The rows are grouped in 4 different ways at once. Each group adds its own fixed numbers to the row, and there is some noise. The rows also spread widely along 14 directions, which tell nothing about the answers.
(in the rows, 128 means zero)
Some rows, each with its group in each grouping after it:
[128 156 160 115 120 112 141 131 115 151 108 115 100 108  97 153 127 134
 131 140 120 107 159 140 126 123 116 141 121 117 127 124  80 128 162 119
 121 124 106 123 116 156] | retu nuruf Z153 Z120
[127  93 101 120 123 119 136 130 139 156 119 141 127 124 125 117 129 105
 119 111 116 127 125 128 136 137 127 119 145 145 104 119 144 124 137 140
 154 126 128 104 112 133] | ler direp Z936 Z794
[146 119 117 144  94 139 140 131 143 148 119 129 139 113 144  98 149 116
 138 110 119 119 115 157 148 165 122 142 121 175 106 127 143 145 150 134
 153 130 148  84 128 111] | zoki Fak Z250 Z832
[113 128 137 126  98 140 107 133 139 123 119 115 130 132 145 114 147 130
 154 140 123 136 117 136 123 149 139 153 119 150 119 129 128 145 153 133
 107 134 137  99 143 106] | retu sib Z936 Z120
[125 138 135 128 123 121 125 105 134 131  94 131 120 126 119 108 125 116
 116 116 121 121 137 136 108 125 116 148 115  91 123 133  89 140 118 103
 133 136 101 120 104 130] | zoki Bona Z250 Z951
[159 125 150 132 138 110 161 153 170 128 104 141  98 136 109 129 103 114
  72 105 125 115 168 100 161 141 141 132 115 114 123 132 108 142  96 100
 134 133 153 142 134 159] | besi nuruf Z153 Z151
[ 99 146 131 118 118 126 102 124 141 136  83 146 127 144 152 131 120 109
 112 152 145 135 112 141 115 114 150 145 121 118 143 119 112 119 167 148
 142 131  95 113  93 111] | besi direp Z936 Z151
[132 136 121 106 135 156 130 135 127 176 124 140 147 125 113 121 123 136
 151 157 125 132 125 147 109 130 153 126 107 124 115 118  97 113 150 102
 132 126 143 140  88 114] | ler Fak Z250 Z975
[130 136 103 119 106 111 138 134 149 129 112 117 118 127 141 138 126 116
 130 148 111 121 128 113 115 115 127 139 145 123 111 123 146 151 139 118
 122 121 112 114 130  93] | zoki sib Z250 Z832
[133 105 119 101 140 128 143 138 112 175 132 140 109 119  82 150 105 112
 135 124 125 116 167 112 126 138 110  99 129 151 129 119 112 107 158 110
 142 117 110 157  91 170] | retu Bona Z250 Z794
[159 138 117 122 140 150 150 147 143 163 165 141 151 126 125 134 142 156
 132 165 136 117  98 113 134 102 162 119 111  98  99 132 129 128 121 110
 120 142 174 152 130 108] | ler direp Z250 Z951
[ 99  90 111  95 139 111 113 134 127 141  96 124  90 146 103 129 111 100
 133 115  85 141 160 107 119 140 109 136 156 142 129 128 111 129 134 114
 124 119  99 117 117 163] | besi Fak Z250 Z975
[137 142 169 136 138 137 130 140 141 126 138 140 126 140 111 121 129 151
 107 135 144 116 138 110 135 118 137 129  86  84 133 145  90 133 116 104
 114 152 144 175 135 156] | retu Bona Z250 Z151
[113 106 151 109 149 162 101 114 123 180 171 134 115 117  93 109 179 150
 156 136 117 109 124 154 145 141 114 143 114 130 121 154 110 143 140 129
 109 140 135  97 111 159] | zoki direp Z250 Z151
[ 94 119 142 128 110 126 148 136 162 145 106 127 154 108 130 113 117 134
 130 141  95 136 161 131  81 132 140 135  98  96 103 146  94 107 128  98
 110 131 131 158 115 112] | besi Bona Z153 Z975
[102 105 112  94 148 146  97 103 114 151 132 131 132 132 113 128 138 100
 149 137 129 138 115 119 126 130 118 142 136 154 133 130 134 125 127 127
 140 137 108  96  91 141] | retu Bona Z250 Z151
[105 149 162 130 104 122 137 138 120 172 111 126 120 112 130 154 170 152
 133 157 102  89 119 144 150  90 128 176 126  94 115 146  71 108 172 185
 135 142 109 115 127 166] | zoki direp Z936 Z794
[153 142 103 154  83 114 159 143 163 116 126 116 143 121 158 131 146 131
 126 139 110 113 110 114 146 122 132 147 131 131 102 131 158 151 131 133
 127 138 150 117 157  93] | besi Bona Z250 Z151
[108 110 124 102 144 131 108 125 153 131 125 146 130 136 123 118 120 111
 115 143 139 148 130 119 111 136 143 120 121 134 129 125 142 138 123 104
 124 130 129 118 105 118] | besi nuruf Z250 Z151
[121 134 122 117 148 153 126 120 128 149 121 135 155 147 136 130 130 122
 142 146 135 135  97  97 122 104 153 154 107 110 131 137  92 112  98 122
 131 157 130 135 108 128] | zoki direp Z153 Z151
[139 110 102 131 119 132 160 164 140 153 131 132 144 136 125 131 106 126
 144 125 109 135 134  95 116 138 135 110 116 149 112 129 115 111 136 105
 126 124 153 175 136 129] | besi Fak Z936 Z832
[138 119 127 142 124 113 143 134 146 123 125 127 117 143 130 116 128 126
 113 111 125 121 121 108 133 123 122 119 121 100 114 137 129 141 116 118
 123 146 129 142 141 128] | retu direp Z250 Z120
[155 166 156 137 145 123 143 113 130 130 121 120 119 135 101 135 118 121
 100 125 145 112 132 102 149 104 123 151 102  77 132 147  85 141  83 102
 130 159 115 156 115 154] | retu sib Z153 Z151
[156 110  61 129 111 145 162 142 144 179 125 132 156 136 147 134 124  99
 161 121 109 126  98  97 136 132 139 135 140 165  97 116 148 106 125 130
 154 134 145 131 108  96] | ler direp Z936 Z794
[ 98 106 152 114 151 132 123 152 156 154 180 143 120 140 101 134 145 159
 122 165 129 122 139  98 111  97 126  94 105  85 127 155 137 135 145 115
  94 131 130 188 125 135] | zoki Fak Z153 Z120
[156 174 146 151  93 132 146 162 121 122 130 124 146 129 147 146 136 167
 138 164 145 114 100 127 141 109 157 138 100 125 121 119 101 131 173 139
 125 141 162 147 170 125] | retu Fak Z153 Z951
[135 155 160 138 106 113 149 130 157 133 112 138 123 100 136 140 131 110
  76 142 158 112 148 138 164 122 126 140 113 130 130 134 157 141 160 145
 159 132 120 119 111 128] | ler Bona Z250 Z951
[113 109 100 116 135 114 132 108 137 154 122 121 131 130 115 128 141  99
 131 117  96 122 112 103 124 107 107 150 153 102 100 139 129 124  88 127
 139 144 103 114 106 133] | retu nuruf Z936 Z794
[ 95 120 153  89 124 100 137 133 155 115 104 122 102  96 116 160 108  86
  88 149 122 148 193 101 143 135 128 151 140 163 141 130 151 146 123 126
 122 115 115  91 130 140] | zoki sib Z936 Z151
[152 120 147 141 125 110 144 147 130  92 139 119 121 137 108 115 111 150
 117 108 140 141 151  97 124 145 128  95  99 124 130 130 107 150 121  88
  96 141 153 158 174 151] | besi direp Z153 Z120
[113 111 140 105 144 129  76 152 121 140 128 135  76 185 109 124 145 171
 144 138 105 112 125 105 109 106 137 132 128  72 134 128  72 145 154 120
  86 134 113 153 147 166] | ler direp Z153 Z794
[140 136 125 119 120 114 115 129 160 113 126 118  87 139 131 138 127 102
 113 128 140 125 152  95 157 141 112 141 135 157 154 127 178 176 135 115
 114 128 108 103 134 112] | zoki direp Z153 Z151
[146 148 168 135 129 105 132 133 138  78 120 145 137 132 121 121 100 138
  69 138 181 139 147 109 126 115 149  97  86  96 145 120 117 150 123  99
 130 141 138 159 143 143] | ler Bona Z153 Z151
[147 130 114 142 114 116 159 136 160 158 140 123 115 119 133 131 153 126
 117 127 106  94 122 120 153 114 110 140 139 108 100 147 153 147 127 132
 133 136 127 122 131 115] | zoki direp Z250 Z832
[133 137 163 145  72 116 162 154 117 140 123 104 114  89 125 135 151 160
 156 129  93  99 159 152 137 149 108 152 115 153 103 139  85 140 186 146
 110 125 142 114 179 161] | zoki sib Z250 Z832
[ 95  92 133 158 103 115 134 126 142 128 102 119 124 144 151  94 136 108
 141  79 101 130 124 113 115 146  94 145 117 128 115 156 114 121 127 144
 124 156 105 139 143 145] | retu direp Z250 Z120
[156 101  89 133 110 110 164 143 150 147 119 118  98 133 121 145 130  94
 125 100 102 104 143  91 168 139 101 135 160 168 115 128 166 146 130 134
 149 121 125 107 129 135] | zoki Bona Z153 Z120

New rows, each followed by its group in each grouping:
[132 100 145 155 119 121 136 142 163 117 146 136 114 143 115  87 127 143
 114 100 116 122 146 114 118 147 112 109  98  99 111 155 116 154 116  99
  98 141 143 174 155 146] | besi sib Z250 Z151
[111 105 165 143 105 157 140 161 152 178 165 131 143 113 135 115 188 170
 157 144 106 100 108 152 149 141 142 148 104 137  90 157 121 117 165 164
 114 144 179 123 152 143] | retu nuruf Z153 Z120
[ 74 140 146  57 165 130  94 109 124 157 114 124 100 116  85 157  96  99
 142 167 126 154 184 109  71 121 116 136 120 117 156 126 103 124 137  71
  94 115  68 142  69 129] | retu nuruf Z250 Z951
[110 106 130 134 131 111 146 116 116 150 141 135 136 120 109 117 138 133
 121 124 121 112 114 129 109  98 101 110 126  87 100 150 106 123 133 139
 141 141 102 150 118 160] | zoki sib Z250 Z832
[146 127 152 140 126 135 130 133 132 147 163 138 129 121 112 109 166 161
 115 135 140  97 116 148 153 123 120 119 109 105 106 147 130 149 146 130
 135 141 148 131 132 150] | ler Bona Z250 Z832
[159 121 101 168  99 101 179 149 180 167 133 132  92 143 126 129 139 112
 114  97 103  74 131 104 152 113  86 121 141  96 101 148 156 145 142 134
 137 125 106 171 118 119] | zoki nuruf Z936 Z120
[122 100 131 124 120  92 127 128 120  62  80 131 123 144 127  97  90 122
 100  93 124 157 154 104  86 144 131 106 118 115 126 110  87 147 102  84
 125 130 128 125 168 152] | zoki Bona Z250 Z832
[142  93 101 109 136 120 145 151 146 160 128 143  93 142 108 136 116 106
 126 113 110 114 147 103 141 138 121 113 147 151 117 118 143 135 141 118
 137 115 132 135 119 151] | ler nuruf Z250 Z151
[131 180 183 107 132 128  97 115 111 115 117 129 119 126 104 140 130 156
 115 165 169 128 142 135 122 115 143 139  90  99 157 115  75 149 149 102
 111 139 111 124 118 145] | zoki nuruf Z153 Z794
[125  95 118 113 147 131 146 127 142 168 109 138 123 126 116 111 115  98
 118  99 108 130 144 120 125 143 124 130 126 129 106 137 112 117 105 109
 148 134 127 126  99 146] | ler direp Z250 Z832
[134 112 153 132 123 108 132 110 127 136 140 157 121  95  86  97 133 144
  89 116 148 107 153 179 113 135 108  74 108  96 111 122 115 144 163 111
 145 118 116 124 100 154] | zoki Bona Z250 Z794
[145 128 151 136 131 129 151 125 106 122 155 139 159 116 105 120 134 153
 123 134 167 129 111 129 130 121 132  93  94 120 117 128 102 125 132 117
 136 148 155 144 138 157] | zoki nuruf Z250 Z120
[156 155 138 135 120 139 133 142 166 157 123 152 113 132 125 133 127 123
  95 144 152  97 134 138 157 127 144 128 111 112 129 123 138 138 154 121
 144 125 135 141  94 111] | retu Bona Z936 Z151
[175 179 158 139 148 102 142 123 126  76 130 125 146 148 122 151 132 140
  52 154 188 122  87  84 197  73 158 139 121  79 134 133 131 153  75 131
 158 175 152 121 157 161] | besi nuruf Z153 Z975
[155 144 109 130 147 114 141 126 146 132 134 146 137 138 117 137 118 119
  78 148 157 121  96 112 142  85 142 106 132  86 118 126 147 139 114 117
 158 138 127 140 105 116] | besi Fak Z153 Z951
[132 130 169 120 153 165  99 146 123 142 140 143 127 156 110 106 131 153
 131 133 153 133 125 123 134 145 148 126  80 123 143 138  82 131 132 100
 117 150 156 161 128 161] | retu Fak Z250 Z832
[140 120 137 145 113 103 121 158 171 119 135 125  73 161 127 129 145 126
  97 116 122 108 140  96 177 132 104 130 137 129 139 146 172 174 155 140
 116 132 120 140 153 139] | besi Fak Z250 Z120
[ 88  56 124 130 116 122 106 117 134 117 141 131 130 134 126  72 146 121
 142  96 116 149 122 137  98 161 103 102 127 149 103 141 151 150 142 133
 118 134 125 108 141 139] | ler sib Z250 Z120
[138 122 128  91 150 149 124 139 144 162 165 130 123 109  86 123 119 136
 141 153 122 137 163 129 106 153 135 100 109 139 118 124 136 147 131  59
  98 112 154 139 109 108] | retu Fak Z250 Z832
[136 133 148 112 113 110 119 119  79 106 122 107 119 113  89 134 127 137
 148 122 127 142 155 120 130 145 104 133 119 164 143 115  80 146 145 114
 117 130 122 102 160 182] | zoki Fak Z936 Z794
[ 96 109 124 110 132 111 114 135 122 135 143 151 135 127 117 125 136 150
 118 166 136 131 103 150  89  94 140  79 132  91 110 117 132 126 178 137
 128 120 120 134 116 122] | retu Fak Z250 Z120
[124 114 128 129 134 142 131 119 117 170 149 135 132 118 105 120 136 123
 151 120 133 120 128 137 129 140 102 117 109 147 126 144 114 118 156 128
 131 139 114 139 100 155] | besi direp Z250 Z151
[119 130 130 122 118 101 145 126 149 146 128 126 120  96 110 129 123 113
 106 136 119 125 156 142 116 130 102 111 128 127 116 135 149 142 154 113
 133 116 103 127 105 117] | besi Fak Z250 Z832
[131 104 115  90 161 151 104 135 139 159 114 157 114 149 101 114  95 104
 120 131 148 147 139 133 108 155 157  94 120 146 137 100 122 128 139  84
 139 112 134 125  72 114] | retu Fak Z153 Z120
[128 131 111 135 111 160 131 130 173 186  97 148 132 137 157 118 130  86
 135 124 138 114 111 138 139 148 138 161 116 158 123 128 145 119 152 136
 162 133 118 117  69  91] | zoki nuruf Z153 Z951
[122  79 125 131 137 153 125 148 128 165 143 133 119 162 119 119 150 125
 154 103 116 117 118  90 155 139 115 138 122 153 124 151 118 118 135 145
 135 147 139 150 128 177] | ler Bona Z153 Z120
[103 161 164 116 146 124  64 108 114  68 109 125 137 185 151 123 128 126
 106 150 193 160  85  79 123  93 143 153 100  98 173 134 119 152 109 125
 126 173  94 136 139 139] | ler nuruf Z153 Z832
[132 147 159 142 120 124 117 121 130 116 145 129 134 131 118 114 156 150
 113 143 155 122 109 132 144 111 122 127 103 102 133 141 121 156 141 134
 124 145 128 127 136 133] | zoki Fak Z936 Z120
[150 121 118 135 128 124 142 126 133 146 148 133 121 127 107 118 137 132
 127 120 125 108 128 120 130 120 108 115 123 107 108 137 130 145 132 108
 130 133 128 146 123 140] | ler Bona Z250 Z951
[102  87 110  88 139 156  93 118 109 168 123 132 130 131 105 120 137 115
 171 128 108 142 132 131 112 159 124 139 133 174 127 122 104 117 147 119
 130 126 119  95  92 150] | besi Bona Z250 Z794
[157 120  93 129 123 118 162 131 143 175  95 143 113 123 123 124 126  97
 107 110 102 103 116 145 150 122 126 140 153 123  93 118 124 129 133 137
 176 120 128 100  94 128] | ler Fak Z250 Z951
[125 162 148 109 133 106 117 138 143 100  82 129 111 149 142 153 125 130
  86 161 131 130 118 104 139  92 165 171 135  83 132 121  98 144 114 127
 128 142 128 105 145 135] | besi nuruf Z250 Z951
[ 85  87 167  90 153 129 117 128 146 141 154 125 110 108  84 126 126 114
 123 130 127 152 198  99 119 155 101 114 104 152 144 153 144 138 126  94
  98 127 119 145 110 160] | ler Bona Z250 Z120
[133 160 146 139  91 150 110 123 122 123 143 110 144 120 149 119 164 154
 173 152 143 128 106 140 130 143 125 158  96 154 132 134 123 154 167 128
 100 147 137 105 156 105] | zoki direp Z250 Z951
[128  83  88 141 129 127 135 110 147 165 115 119 108 148 125 100 152  90
 139  78  73 103 100 114 148 132  96 170 163 116  87 153 126 140  80 142
 147 148 113  94 115 145] | retu sib Z153 Z151
[101 149 178  87 139 139  69 116 109 100 119 140 133 121 105 115 115 156
 119 177 175 154 150 165  88 138 165 104  93 116 152 104  98 143 171  86
 106 122 127 110 110 128] | retu Bona Z153 Z975
[123  91 111  92 157 104 141 121 150 115 151 125 132 109  92 127 116 106
  96 135 118 161 150  96 120 130 126  94 144 132 112 130 171 153  81  85
 120 124 144 107 126 121] | besi Fak Z250 Z120
[159 119 125 129 150 151 165 113 149 216 176 143 124 100  70 121 144 119
 131 119 138  89 141 147 146 136  96 100 112 121 103 149 138 127 131 101
 146 126 125 148  55 133] | zoki nuruf Z153 Z120
[170 115 102 144 119 111 155 124 159 125 106 135 122 126 127 111 123  96
  80  95 128 113 123 127 165 142 128 129 145 135 102 122 155 154 103 119
 168 130 144  89 120 125] | besi Bona Z153 Z951
[131 133 142 144 122 138 129 123 126 163 124 146 127 130 113 114 131 132
 129 121 139 100 124 151 121 125 118 120 102 104 123 135  91 118 161 128
 143 136 110 154  92 149] | retu Bona Z153 Z151
[173 138 149 140 126 133 136 151 109 128 159 140 119 133 100 124 128 159
 122 128 159 112 123 131 155 136 131  96 101 133 128 123 111 145 161 113
 129 135 162 154 155 167] | retu Fak Z250 Z951
[116  87 152 124 124 153  99 147 152 140 135 135 114 139 114  84 152 157
 144 115 108 127 146 150 117 176 140 125 103 139 115 137 102 147 150 104
  96 125 165 115 138 138] | besi Bona Z153 Z120
[119 135 126 127 116 132 161 152 154 176 122 148 138 116 123 147 108 131
 131 159 119 111 153 125  97 114 135 112 100 109 119 132 102  97 173 115
 127 119 118 193  89 116] | besi Bona Z250 Z151
[150 123 165 123 111 121 117 170 154  78  94 127  89 155 128 106 116 167
 109 126 115 134 163 118 123 159 177 134 106 112 126 108  75 176 126  86
  81 121 183 114 196 134] | zoki sib Z153 Z120
[110 146 162 121 136 148 105 124 135 120 135 122 146 134 137 127 144 127
 125 152 151 148 111 104 146 122 140 162  98 132 144 147 128 138 112 126
 121 162 138 127 136 132] | retu Fak Z250 Z951
[136 137  99 146  98  96 136 143 130 144  80 127  96 168 136 135 117 114
 130 106  97 104 120  99 121  99 103 144 142  92 126 121  93 129 157 142
 141 131  77 167 122 140] | ler Fak Z936 Z794
[125  98 105 109 128 143 120 141 130 183 117 138  94 144 101 123 116 111
 158 117 108 115 141 136 115 153 122 118 139 149 117 119 108 122 169 117
 126 109 114 131  90 135] | retu sib Z936 Z120
[130  87 115  94 150 165 107 129  99 172 117 132 109 143  95 111 110 107
 172 101 118 138 141 128 122 180 126 130 126 187 127 118  87 119 137  98
 133 125 134 111 101 167] | retu sib Z250 Z832
[144 147 166 128 132 116 120 150 155 106 114 133  93 154 117 127 123 145
  92 133 143 123 150 108 144 132 143 129 104  97 143 129 107 161 132 100
 104 135 139 146 146 142] | besi nuruf Z250 Z120
[179 166 132 168  85  98 176 149 147 127 116 122 111 121 127 135 128 150
 105 130 125  88 129 139 141 114 121 119 119  87 101 128 110 153 164 125
 127 128 130 153 145 116] | besi sib Z250 Z120
[151 137 121 155 106 120 144 121 134 128 116 116 123 152 131 121 135 116
 138  96 124 112 117  87 144 126  96 153 115 120 128 142 111 140 109 122
 131 158 107 153 138 146] | zoki nuruf Z250 Z794
[133 160 180 121 148 110 128 109 133 109 115 124 119 114  93 117 116 128
  76 133 146 133 159 129 139 119 125 133  99  74 134 141  97 150  91  88
 126 149 122 132 119 154] | retu Fak Z250 Z975
[160  75  71  98 149 126 161 133 110 152 113 129 121 124  94 134  90  84
 133  93 103 138 136 101 138 153 135 114 167 181  95 104 119 121  90 101
 159 118 158  91 124 161] | retu sib Z153 Z951
[111 105 118 108 135 122 144 131  79 143 152 112 144 119  91 156 135 142
 171 141 111 134 128  91 114 111 103 116 130 145 120 139  92 104 143 130
 119 138 121 148 140 183] | besi Bona Z250 Z120
[117  97 114 137 135 115 134 130 171 106  87 170 146 159 149  94  84  81
  67 104 156 157 120 101 112 128 152 101 110 114 133 120 138 124  98 115
 165 138 126 153 103 115] | zoki Fak Z936 Z151
[100 105 123 104 123 113 120 128 131 137 117 121 105 113 117 135 123  94
 130 126 110 141 153 120 128 144 103 137 146 169 128 129 152 140 149 128
 130 121 108  97 125 141] | retu Fak Z250 Z951
[114 100 121 133 105 136 107 148 159 121 120 158 131 146 164 113 125 106
 107 130 164 136 112 129 142 152 147 109 125 177 132 115 192 135 181 149
 155 126 138 116 126 109] | retu Bona Z250 Z951
[121 133 141 134 121 114 105 130 151 135 105 146  92 145 124  99 134 147
 110 127 114 108 133 161 100 125 128 123 117  67 120 129  91 152 161 113
 107 124 105 131 117 123] | besi direp Z250 Z151
[108 100 160 114 142 128 104 138 179 140 139 126  83 138 113 119 162 125
  95 126 108 111 154 113 165 137 121 153 134 111 124 157 159 164 113 127
 110 135 134 103 130 142] | retu Bona Z153 Z120
[113 119 125 115 137 131 114 141 121 138 150 130 139 148 126 140 142 144
 140 155 136 128  99 104 121 105 135 121 129 126 123 136 129 125 147 134
 122 140 128 141 137 144] | besi nuruf Z153 Z832
[ 95 106 152 104 156 109 121 133 111 132 137 140 124 133 100 150 146 143
  96 153 129 120 114 109 141  78 137 121 141  82 118 141 102 112 126 157
 140 141 126 126 131 187] | retu Bona Z936 Z120
[124  86 138 136 133 118 151 120  99 147 151 127 135 109  82 113 143 138
 136  98 117 119 136 131 132 137  90 102 120 133 106 150  97 117 135 131
 139 139 131 136 129 195] | besi Bona Z250 Z120
[166 115  95 116 129  97 163 134 149 131 103 124 109 129 108 127 104 107
 104 103  97 123 151  96 127 130 130 125 148 113  97 109 121 148  81  85
 136 123 138 117 132 129] | ler nuruf Z153 Z794
[153 141 140 174 100 117 164 144 172 151 110 146 108 141 137 107 136 132
 104 102 116  82 129 132 140 122 115 136 103  77 108 144 100 137 137 128
 135 141 125 169 124 133] | zoki nuruf Z250 Z151
[178 125 118 179  90 114 126 154 144 102 136 136 110 183 156  99 164 162
 117 100 137  91  72 109 172 121 126 127 128 105 108 126 142 170 146 154
 135 155 153 139 189 143] | ler nuruf Z250 Z794
[142  96 102 116 122 161 146 172 136 186 120 150 121 145 114 136 103 124
 166 126 120 121 148 117 118 164 143 101 112 177 126 113 102  98 186 108
 130 109 148 171  97 134] | besi Bona Z250 Z120
[145 133 148 130 137 149 125 158 157 149  89 148 101 179 137 130 106 109
 102 121 155 119 131  97 162 135 159 147 103 127 147 129 102 126 138 131
 147 143 132 161 103 144] | ler sib Z153 Z120
[165 154 149 154 110  95 159 123 152 125 127 127  98 110 101 124 116 119
  83 108 144  98 171 127 140 125  90 109 111  96 126 136 139 164 142  99
 133 126 103 158 117 137] | ler Bona Z153 Z951
[ 99 124 131 123 116 115 137 119 124 138  91 134 141 113 130 135 105  93
 117 131 135 142 133 129 113 124 127 137 125 141 124 130 108 106 151 143
 153 131  99 126 102 143] | besi sib Z936 Z951
[130 127 150 131 131 128 130 108 146 143 131 137 126 104 113 109 128 104
 100 116 154 129 146 149 149 155 111 122 105 148 133 141 145 142 135 120
 143 139 118 109  96 136] | besi direp Z250 Z151
[147 121 126 119 136 119 136 119 141 110 123 145 132 119 112 111  98 107
  94 118 160 147 149 124 124 147 139  94 111 140 134 112 137 147 111  88
 135 125 140 117 118 122] | zoki direp Z936 Z151
[129 148 167 141 124 113 117 146 166 104 151 126 110 144 123 119 151 166
  97 154 135 121 131 111 135 108 130 123  99  70 131 151 134 171 134 110
  88 144 137 161 158 117] | besi Fak Z250 Z120
[144  88 108 142 108 135 137 142 160 171 151 143 115 116 116  95 144 127
 137 104 114 107 130 163 131 172 114 102 131 163  92 128 160 146 171 119
 132 111 151 112 117 121] | besi nuruf Z153 Z951
